There are 4 ways to turn a row about zero (a turn may also mirror it). The second row of each pair is the first, turned, with some noise. The first 28 pairs use one turn. New pairs use 2 turns, one after the other, and a turn may come again.
Some pairs, each with its turns in order after it:
[-1 -7  1  6 15 -1]
[ -1   1   1  -8  -8 -14]  T

[ -2 -22 -15   1 -16   3]
[ 11  20 -12 -11  -8  15]  T

[ 15  -3  -4 -21 -13  -3]
[ 13  -5   1  16 -22   5]  Q

[ 6 -4 17  7  8  3]
[  2  -8  13 -13   6  -3]  Q

[-15 -29   4 -10 -10  -6]
[ -8 -20  -4  10  -9 -26]  Q

[-4 -8 -3  4  0  9]
[ 5  1 10 -4 -6 -6]  F

[-12   0 -11  -3  19  -1]
[ -2  19   6   9 -16   0]  F

[-23   6   3  -5   5  19]
[  3  15  -2 -14  -2 -24]  U

[ -7  -4  12  -2 -11   1]
[  3 -11  -8  -7  -5  -7]  Q

[ 29  -9  -9 -11  -8   0]
[ 28  -7 -14  -5  13   8]  T

[25  1  1  2  3  1]
[ 16 -11 -12   9   3   1]  F

[  4  -2 -16 -10 -22 -29]
[15 26 -4 12 22  5]  T

[ 21 -29 -10  -1 -14   2]
[ 8 -3 21 -2 21 27]  U

[ -8 -10  10  -5  -9  -2]
[-7 16  0  1  8  3]  U

[ 0 -1  0  1  5 20]
[ 11   3  12 -11  -6  -6]  U

[ -9   5   0   6 -19  -4]
[ -9   1  -2 -19   8   3]  F

[  5  -3  21   3   2 -21]
[ 13   0   9  19  -4 -13]  T

[ 2 -2 -3  0 -3 10]
[ 8  0  4 -3  4 -4]  F

[-16  12   9  -4  -2   0]
[  4  -9 -16  -6  11   3]  Q

[ -3   0  12 -10   4  14]
[ -1 -12  13  -6  -6   9]  T

[ -4   5  10 -13   7  -4]
[ 0 -6 19  0  4 -4]  T

[ -1  -2   1  -9 -16  -2]
[  3  -8 -10   4 -13  -2]  Q

[-18   8   1 -23  -3 -12]
[-22   4  -5   6  10 -18]  U

[-8 -3 -2  5  1 -4]
[-9  1 -3  0  4 -4]  Q

[13  0  2  6 12 19]
[ 13  -3  13  -8 -19   2]  U

[ -1 -15  -1   2  -2 -18]
[-11  -9 -10  -6 -15  -6]  F

[-22   3 -12 -10  -4   8]
[-10  23  11  -8   2  -8]  F

[ 9 -1  1 -4 29 -3]
[-15 -12   3 -14 -20   3]  U

New pairs, each followed by its turns in order:
[-7 -5  8  3  1  9]
[ 8  4  3 -2  5 -8]  Q T

[  2   1 -10  -2  -1   3]
[ 0 -1 -2  1 10 -4]  F T

[ -7 -10  -9  11 -29  -9]
[-15  15  -5   8   5 -28]  F F

[  1 -14 -10  -1  17   5]
[ 7  1 -5 22  5 11]  F U

[-1 15  3  4 -6  5]
[ 3 -7 13  0  2 -7]  Q U

[-17   6  -5   4   4  -1]
[  2   9  -3   7  -2 -15]  F U

[  0   0  -4  -1 -29  -5]
[11 -4  2  7 26 -4]  Q U

[  2   4  -6  -1  -4 -29]
[  1  25  -2 -18  -4  -8]  F F

[17  5  9 -2 -1 -5]
[15 14 -5 -1 -1  5]  U U

[-5  7  3 -7 -4 -9]
[ 0 -2  7  7 -4 13]  T F

[ -2  22  -3   1 -15  -2]
[-16   1  -5 -11 -14 -11]  T T

[  4   1 -15  16   1  -5]
[-10  11  -8  12   4   8]  T Q

[  8   6 -17   2  -4   8]
[ -4   4  -1 -19   9  -1]  T T

[  8  -2 -27  -8   1   1]
[ 19   3  11  -8 -15  -9]  U T

[ 15   1   4   0 -12  19]
[  9 -21   0   8  11  12]  U F

[ -3 -29  -5   2   3   7]
[  1   3 -14   0  27  -8]  T F

[ -9  -7  25   0  -6 -12]
[ 2 21  6 -9  9 15]  U F

[-12   1  -4   0 -16  -2]
[-14   0   1  -2   4 -13]  F U

[  1 -13   0  -7  -5   2]
[-3  2  9 12  2  4]  U F

[  0   7   7 -17  17   5]
[ 1  3 25 -6  0 -1]  Q Q

[  2 -15  17   5  -3  -1]
[-15 -15  -2  -1   5   9]  U T

[  1  22   1  -1  -4 -27]
[-11  23 -18  -3 -14  -4]  U T

[-2  4 19 -2 -5 -1]
[  2 -16   8  -7  -2   6]  T F

[ -2   8   8 -27  -8  -3]
[ -6  14  15  -1 -17 -12]  Q Q

[  2   7  11   6 -12   6]
[ 12  -1  -2  13 -11  -2]  Q Q

[-12  -6  -3  -1   7  21]
[  5   0  -1   6  17 -20]  Q T

[-12   3 -18  -9  -5   2]
[10 11 -9 -9 -7 11]  Q F

[-5 12  6 -2 24 -6]
[-10  -5 -20   9 -14  -6]  U Q

[ -2  -7   8  -4 -12  10]
[ -4  -5 -15  -4   0 -11]  Q F

[ -1  10  -9   8 -13   7]
[ 10  -5  -1 -16   4 -12]  T U

[ 10   5   5 -25   6  17]
[-13  12  23 -14  -3  12]  T U

[  6 -20  -6  -8  -2  -2]
[ 10 -16  -4  -1  14   4]  T T

[ 0  2  0 10 -7 15]
[-6  8 -6 -8 -2 13]  T T

[  4 -21  -4 -15  14   7]
[-20 -10  14 -15  -2  10]  Q Q

[12 21 -4 -5 -2 26]
[11  8 26 -8 15 14]  F Q

[-8 -4 13 13 27  3]
[  5 -23  15 -18  10   7]  F F

[ -4 -17 -10   2  10  -9]
[-12  10   6  10 -13 -11]  Q T

[  0 -11  -9  -7  -3   3]
[ 0  6 -6 14  1 -4]  Q T

[ -3   5 -29   5  -6  -4]
[ -3 -17   7  17   3 -19]  F U

[ 3  6 -3 21 -6  9]
[ 0  3 24  0 -5 -2]  F U

[ -5   1   0 -11  -1 -29]
[-19  17   0 -13 -11  -7]  U T

[ -8  -8   8 -14   3  11]
[  5 -12 -15   5 -14  -3]  Q F

[  2 -12  10   3  17   0]
[-16   8  -5  -2 -12  10]  Q U

[  0  -6   7   4   4 -26]
[ -1 -10 -16   1   2  23]  T F

[  0 -12   0   4  13 -24]
[  4  -1  -1  22  15 -14]  T T

[-17  -3   2  -3 -12   0]
[ -6 -14  -8   0 -10  -8]  U U

